There are 10 hidden switches. A switch that is on adds its own fixed numbers to the row, and there is some noise. The rows also spread widely along 10 directions, which tell nothing about the answers.
Some rows, each with its switches (1 for on, 0 for off) after it:
24 20 -222 -25 -13 -64 -93 38 -365 173 -208 -95 403 198 -123 52 164 -114 11 44 -2 231 227 224 -93 | 0 0 0 0 0 1 0 1 0 0
227 239 -138 -216 -88 -52 62 37 -55 90 273 309 -180 347 169 -62 145 -184 -216 205 138 512 165 197 119 | 1 0 1 0 0 0 1 0 0 0
-82 -192 26 -18 143 76 120 -1 -126 57 -176 -145 284 113 -262 -23 14 -91 301 60 4 38 164 -28 -155 | 1 0 1 0 0 1 0 1 1 1
-18 -150 -19 -74 83 -35 124 35 -103 89 50 119 -64 -46 -193 -158 175 144 -34 -195 -20 -20 34 -63 38 | 0 0 1 0 1 0 0 0 1 0
209 15 -143 -80 -273 -136 149 189 58 136 -119 286 313 382 -289 -208 99 -52 133 96 81 332 75 391 -106 | 0 1 0 0 0 0 0 0 1 1
-161 -163 -104 -255 131 -156 435 295 181 144 -182 68 89 -15 -481 43 207 308 390 89 195 123 -62 255 94 | 0 0 0 1 1 0 0 1 1 0
-121 -142 223 -56 325 -90 279 11 325 -83 93 -26 72 168 -192 -67 -178 -130 342 137 273 -102 141 -299 -54 | 0 0 0 0 0 1 1 1 1 0
82 -146 104 -41 -298 187 -41 204 82 4 -20 -210 334 64 134 141 -185 -151 -447 123 163 224 195 48 -170 | 0 0 0 1 0 1 0 0 0 0
-218 -139 -8 -78 -31 173 239 66 -51 -139 328 -35 387 122 106 -122 16 175 -113 -127 476 472 249 245 96 | 1 0 0 0 0 0 1 1 0 0
-225 -507 0 -242 52 91 497 -38 -203 -115 209 -107 268 78 -278 -268 83 257 -185 -163 167 -82 -51 -43 -127 | 1 0 1 0 0 1 1 1 0 1
-91 -239 -32 -192 45 192 180 50 -333 255 -53 -44 123 -101 -216 33 36 283 147 -72 -93 -116 -83 110 47 | 0 0 0 0 0 0 0 0 1 0
82 -201 295 -276 -99 374 307 -245 -21 14 425 -79 1 173 226 108 -383 0 -229 468 316 315 138 -235 144 | 0 1 1 0 1 0 0 1 1 0
-179 -257 180 -213 74 169 -121 -186 -84 226 164 32 185 31 107 48 -216 159 -2 -130 275 -119 89 -216 65 | 0 1 0 0 0 0 0 1 0 0
-66 -243 163 -252 -216 265 -65 -95 -41 177 116 -61 341 184 181 131 -331 32 -258 117 355 260 161 -77 57 | 0 1 1 0 1 1 0 0 0 0
56 -117 -130 180 93 100 323 109 -460 -274 49 -359 42 -223 -181 -48 311 -174 -468 133 -288 176 243 -58 -239 | 0 0 0 0 1 1 0 1 0 1
267 -76 102 96 -131 204 170 214 23 208 37 198 -299 124 -102 -44 118 -207 -54 62 -319 60 134 44 -154 | 1 1 1 0 1 0 1 0 1 0
28 -42 184 181 -11 54 -194 96 252 -46 135 206 7 48 22 -175 62 -128 -50 -270 187 109 286 -59 -116 | 1 0 1 0 0 0 0 1 1 1
21 127 6 36 381 88 -287 -330 -412 306 -31 7 -135 72 128 243 8 -200 316 146 -94 52 292 -363 70 | 0 0 0 0 1 0 0 1 1 0
-79 -71 -209 -199 130 -157 -53 136 -285 -101 -17 -273 93 -197 -60 26 287 -5 -672 -43 -26 81 95 -85 -163 | 0 0 0 0 0 0 0 0 0 1
-17 165 21 226 222 266 147 -105 -361 -148 198 -68 -55 -12 158 5 34 -239 156 173 -68 414 427 -161 49 | 0 1 0 0 1 0 1 0 0 1
-166 -321 51 0 -11 199 664 65 -159 -193 188 -147 376 55 -231 -201 27 211 45 28 178 241 143 137 -23 | 0 1 0 0 1 0 1 1 0 0
149 -48 -26 -81 17 202 401 -6 -234 113 88 23 -47 180 -142 -26 62 -70 178 363 -94 234 81 93 -28 | 1 0 0 1 0 1 0 1 1 0
-192 -275 91 -31 96 542 229 -131 -443 133 497 41 -128 -226 133 4 -3 336 -31 -193 57 115 165 -106 191 | 0 0 0 0 1 1 1 1 1 0
-17 -222 -126 -367 29 78 317 128 -313 300 -131 -97 -19 -87 -285 183 104 260 -40 203 -128 12 -139 140 74 | 0 0 0 0 1 0 0 0 1 0
39 -297 -1 -298 -384 320 263 -5 -186 277 220 303 184 226 -31 -143 -64 342 -93 -71 212 185 -113 315 107 | 1 0 0 1 0 1 0 0 0 0
-107 -152 -514 -229 -75 -202 -138 63 -545 413 -228 12 496 294 -217 72 373 192 -163 -139 62 376 175 360 -95 | 0 0 0 0 1 1 1 1 1 0
-334 -43 33 -311 355 -59 113 331 332 -110 116 -216 18 -292 -58 193 -51 145 -38 146 444 192 122 -60 146 | 0 0 0 0 0 1 0 0 1 0

New rows, each followed by its switches (1 for on, 0 for off):
-207 -351 197 -303 141 274 197 -68 -76 87 285 -135 19 -108 100 120 -246 244 -109 -13 227 -134 -1 -260 102 | 0 0 0 0 0 0 1 0 1 0
174 139 78 132 -106 166 5 -70 -86 -53 84 119 175 193 110 -68 -78 -230 126 117 93 353 283 15 -9 | 0 0 0 1 0 0 0 0 0 1
-90 -293 42 -209 -20 -222 561 235 398 -160 -57 -92 350 208 -419 -103 -13 89 16 253 411 204 11 69 -108 | 0 0 0 1 1 1 0 1 1 0
-134 4 127 239 389 166 383 -127 -142 -356 469 -10 -23 -64 40 -285 56 -84 257 -68 123 146 328 -224 56 | 0 0 0 0 0 1 1 1 0 0
-133 -515 351 -179 -155 451 386 271 254 207 270 99 -177 -146 -68 70 -169 258 -200 -41 138 -198 -52 -27 -16 | 1 1 0 0 1 1 1 1 0 0
12 -143 -50 -64 -134 366 35 17 -245 326 191 220 -25 126 41 54 70 102 33 -16 25 255 161 172 -21 | 1 0 0 1 0 1 1 1 1 1
-222 -290 183 -194 -42 321 -230 -264 -107 292 289 -46 326 230 354 240 -400 81 -148 31 469 258 328 -271 64 | 0 1 0 0 1 1 1 1 1 0
-340 -203 67 -76 272 176 36 48 -42 79 165 -9 53 -117 18 95 64 205 63 -203 305 200 236 -107 74 | 1 0 0 0 1 0 1 1 1 1
-83 -113 132 -9 -42 363 68 144 31 22 334 75 -128 -176 182 -6 61 127 -228 -88 141 224 214 63 29 | 1 1 0 1 0 0 0 1 0 0
36 30 1 -189 82 48 130 245 178 178 87 153 -273 -27 -70 105 144 49 52 191 110 208 78 131 63 | 1 0 0 1 0 0 0 1 1 0
163 -102 19 178 -329 319 -166 126 -99 391 30 263 78 286 108 36 74 -78 -60 -120 -60 336 331 203 -181 | 1 1 0 1 1 0 1 1 1 0
105 -226 207 -126 -68 189 90 -246 -196 193 46 45 48 171 21 -36 -208 -64 -47 73 -24 -112 50 -314 -34 | 0 1 1 0 1 0 0 0 0 0
131 84 -63 127 85 -1 479 -132 -309 -153 9 26 304 362 -234 -293 123 -167 460 201 19 343 178 194 -9 | 1 0 0 0 0 0 0 1 0 0
-268 -52 227 -71 130 239 -368 331 329 346 42 204 -206 -312 157 349 -13 190 58 -298 319 44 199 24 201 | 1 0 0 0 1 0 0 1 0 0
-46 -12 52 139 161 247 212 52 -200 -83 227 27 -84 -138 -22 -183 135 49 141 -121 -48 151 191 8 54 | 1 0 0 0 0 0 0 0 1 0
-95 61 -105 -24 301 -126 -161 -47 -121 -35 -66 -282 141 68 64 126 136 -196 -98 128 160 270 346 -209 -144 | 1 0 0 1 0 0 0 1 1 0
-200 -436 -8 -256 -99 381 -294 -382 -666 627 -44 -85 440 193 150 278 -191 309 10 -241 131 18 140 -109 49 | 0 0 1 0 1 0 1 1 1 0
-341 -15 -261 18 488 -34 28 32 -519 -91 72 -304 169 -273 -52 38 363 116 -41 -208 -18 145 299 -23 -11 | 0 0 0 0 0 0 1 1 0 0
157 -69 -135 141 -164 132 378 100 -288 -100 120 -61 108 115 -75 -147 212 -38 -222 68 -130 398 220 132 -123 | 0 0 0 1 1 0 1 0 1 0
-47 -41 188 335 233 562 165 130 -270 -131 233 -302 -376 -421 206 186 132 -196 -132 7 -299 139 408 -220 -79 | 1 0 1 1 1 0 1 1 0 0
-369 -321 251 -190 162 -1 359 47 498 -214 385 22 269 81 -42 -111 -251 234 61 -51 756 191 169 -197 143 | 0 0 0 0 1 1 1 1 1 0
-106 -62 -46 -103 36 -73 -231 213 165 270 -169 67 187 2 -116 120 120 91 150 -184 185 118 179 159 -44 | 0 0 1 1 0 0 0 1 1 0
-79 263 10 -112 277 -154 33 58 154 -12 -358 -150 309 275 -41 326 -159 -372 523 533 336 528 329 17 81 | 1 0 0 0 1 0 0 0 0 1
-140 -54 -69 148 235 307 541 191 -249 -101 203 -31 -122 -143 -230 -54 261 35 298 142 -139 397 294 169 5 | 1 1 0 0 1 1 1 1 1 1
35 -331 314 48 -50 554 369 -222 -283 141 179 -126 74 114 96 137 -330 -56 149 197 -30 -37 134 -260 -9 | 0 0 0 1 1 1 1 1 0 0
-53 12 82 37 -75 422 -26 279 17 161 281 85 -139 -112 243 195 39 22 -113 -19 143 375 308 232 60 | 1 0 0 1 0 1 1 1 0 0
-265 -303 96 -160 -37 72 152 169 266 -130 81 -188 363 24 -22 92 -86 79 -259 -6 495 284 233 -45 -75 | 0 0 1 1 1 1 1 1 0 1
-22 46 409 88 86 305 -441 50 372 136 170 -10 -92 -37 456 292 -347 -242 -35 41 335 144 403 -281 35 | 1 0 0 0 0 0 0 1 1 0
153 -165 185 34 -173 373 251 -205 -194 190 143 178 84 242 18 -40 -185 -14 235 155 47 137 109 -31 64 | 0 0 0 1 1 1 0 1 0 0
-185 -323 -137 -208 131 -174 448 339 118 -42 141 44 -84 -98 -413 -209 395 254 -211 -184 123 68 2 122 -89 | 1 0 1 0 1 1 1 1 1 0
-85 -49 76 -211 101 -41 -58 80 257 65 184 -17 -16 82 147 219 -83 -23 -256 139 403 283 230 -148 66 | 0 0 0 0 1 0 1 1 1 0
54 -117 199 -170 25 70 256 -156 95 -83 459 264 -193 73 105 -159 -64 110 -220 28 335 106 44 -221 177 | 0 0 0 0 1 0 0 1 0 0
-462 -361 24 -193 141 227 -74 161 -182 10 43 -194 260 -390 -33 25 104 393 -215 -470 210 -27 103 22 49 | 1 0 1 0 0 0 0 0 0 1
279 11 -37 -43 -71 218 251 45 -210 262 91 134 -383 209 -37 43 124 -233 -56 368 -336 240 158 -35 -113 | 1 1 1 1 1 1 1 0 1 0
87 107 -302 -125 126 -566 -127 133 175 182 -44 383 -112 394 -222 -169 446 -112 -127 -117 154 226 163 45 -120 | 1 0 0 0 1 0 1 1 1 0
-316 -345 233 -237 190 266 399 -95 -37 -94 173 -226 369 -26 -78 37 -264 225 250 35 395 54 88 -92 130 | 0 0 1 0 0 0 1 1 0 1
-44 38 -93 -164 16 -103 216 424 267 -9 202 213 -101 -168 -187 -74 292 224 -101 -40 248 336 89 414 124 | 0 0 0 0 0 0 0 1 1 0
-171 -317 70 -214 -111 94 -125 -10 -39 301 -61 31 395 95 -18 72 -100 262 6 -244 311 -70 32 30 0 | 0 0 0 1 0 0 0 1 0 0
-24 -284 -138 -180 -202 172 194 57 -338 296 144 274 100 14 -192 -163 216 380 -63 -260 -5 -1 -75 294 35 | 0 0 0 1 0 1 0 1 0 0
138 116 -171 85 -147 -93 187 360 191 -132 137 278 -23 213 -125 -286 354 -214 -175 14 30 495 294 328 -187 | 1 1 1 1 0 1 1 0 0 1
-149 -362 -103 -302 -46 425 134 -86 -684 348 93 -193 99 -100 -21 236 -21 258 -268 114 -147 124 80 -48 -22 | 0 1 0 0 1 1 1 0 1 1
52 -83 -235 -99 -54 56 410 411 -191 58 72 -22 -37 -152 -355 -72 368 130 -192 145 -169 259 68 436 -79 | 0 1 0 0 0 1 0 1 1 0
47 -49 128 30 -253 422 60 227 -58 223 -24 78 187 -34 53 110 -106 101 202 -35 56 232 143 347 103 | 0 0 0 1 0 0 0 0 0 0
64 43 -2 -89 -120 233 199 287 98 92 330 308 -363 -50 107 67 225 83 -249 84 146 469 191 232 113 | 1 0 0 1 1 0 1 1 0 1
272 -222 9 -21 -185 340 625 -86 -351 96 283 115 -93 274 -139 -239 96 40 14 187 -218 114 -34 126 -92 | 1 0 0 1 0 0 1 1 1 0
-118 -73 -188 -99 -126 219 -27 315 -128 220 35 -38 230 -9 -12 110 145 113 -80 -18 64 461 300 384 -29 | 0 1 1 1 0 1 1 0 1 0
-176 -234 275 -397 165 424 485 -47 -25 164 257 103 -148 -74 -83 41 -266 311 426 177 179 -29 -125 -6 309 | 1 1 1 0 0 0 0 0 0 0
-230 -292 -34 -364 216 185 35 -255 -408 437 104 -17 -28 22 -20 203 -24 282 90 21 58 -48 75 -226 111 | 0 1 1 0 1 0 1 1 1 0
-263 -309 11 -217 44 151 225 186 -71 -38 166 -137 68 -255 -72 8 178 337 -372 -198 243 158 77 78 52 | 1 0 1 0 1 0 0 1 0 0
-121 -356 244 -273 -261 506 -88 53 -28 227 307 32 91 -90 267 151 -295 217 -408 -139 230 51 102 -29 48 | 0 1 1 0 0 0 1 0 0 1
117 -45 -53 -114 -13 138 189 123 -135 280 86 157 -240 70 -48 95 123 16 -38 185 -138 180 100 20 -6 | 0 1 0 1 1 0 1 0 1 0
-333 -54 -162 -139 501 -121 91 -19 -219 -180 233 -271 26 -70 0 -66 218 -15 -171 -9 143 252 327 -284 -74 | 1 1 1 0 0 1 1 0 1 0
-523 -322 -146 -178 323 -246 -173 -57 -57 103 34 158 295 62 -218 -231 231 310 103 -570 360 5 206 -241 -49 | 1 1 1 0 1 1 1 0 1 1
-153 66 55 -265 407 227 -18 150 13 42 82 -389 -293 -302 186 567 -71 -150 -140 557 137 280 275 -244 36 | 1 0 0 1 0 1 0 1 1 1
79 -40 -23 -211 210 -136 536 -204 -135 -267 364 91 -119 114 -195 -305 118 29 -44 253 127 143 -7 -182 60 | 0 0 0 0 0 0 0 1 1 1
103 110 -362 22 156 -18 366 174 -561 70 -66 -79 -21 -13 -311 -78 450 -40 148 126 -408 255 117 306 -67 | 0 0 0 0 0 0 1 0 1 0
-96 -428 20 -385 38 400 62 -25 -459 411 41 -347 -152 -133 76 412 -38 68 -562 217 -184 -115 39 -232 -123 | 1 1 1 0 1 1 1 1 0 0
-5 -127 145 -85 103 17 317 100 104 -90 -60 -231 159 7 -130 121 -90 -121 -31 275 146 83 112 -82 -36 | 0 0 0 0 1 0 0 1 0 0
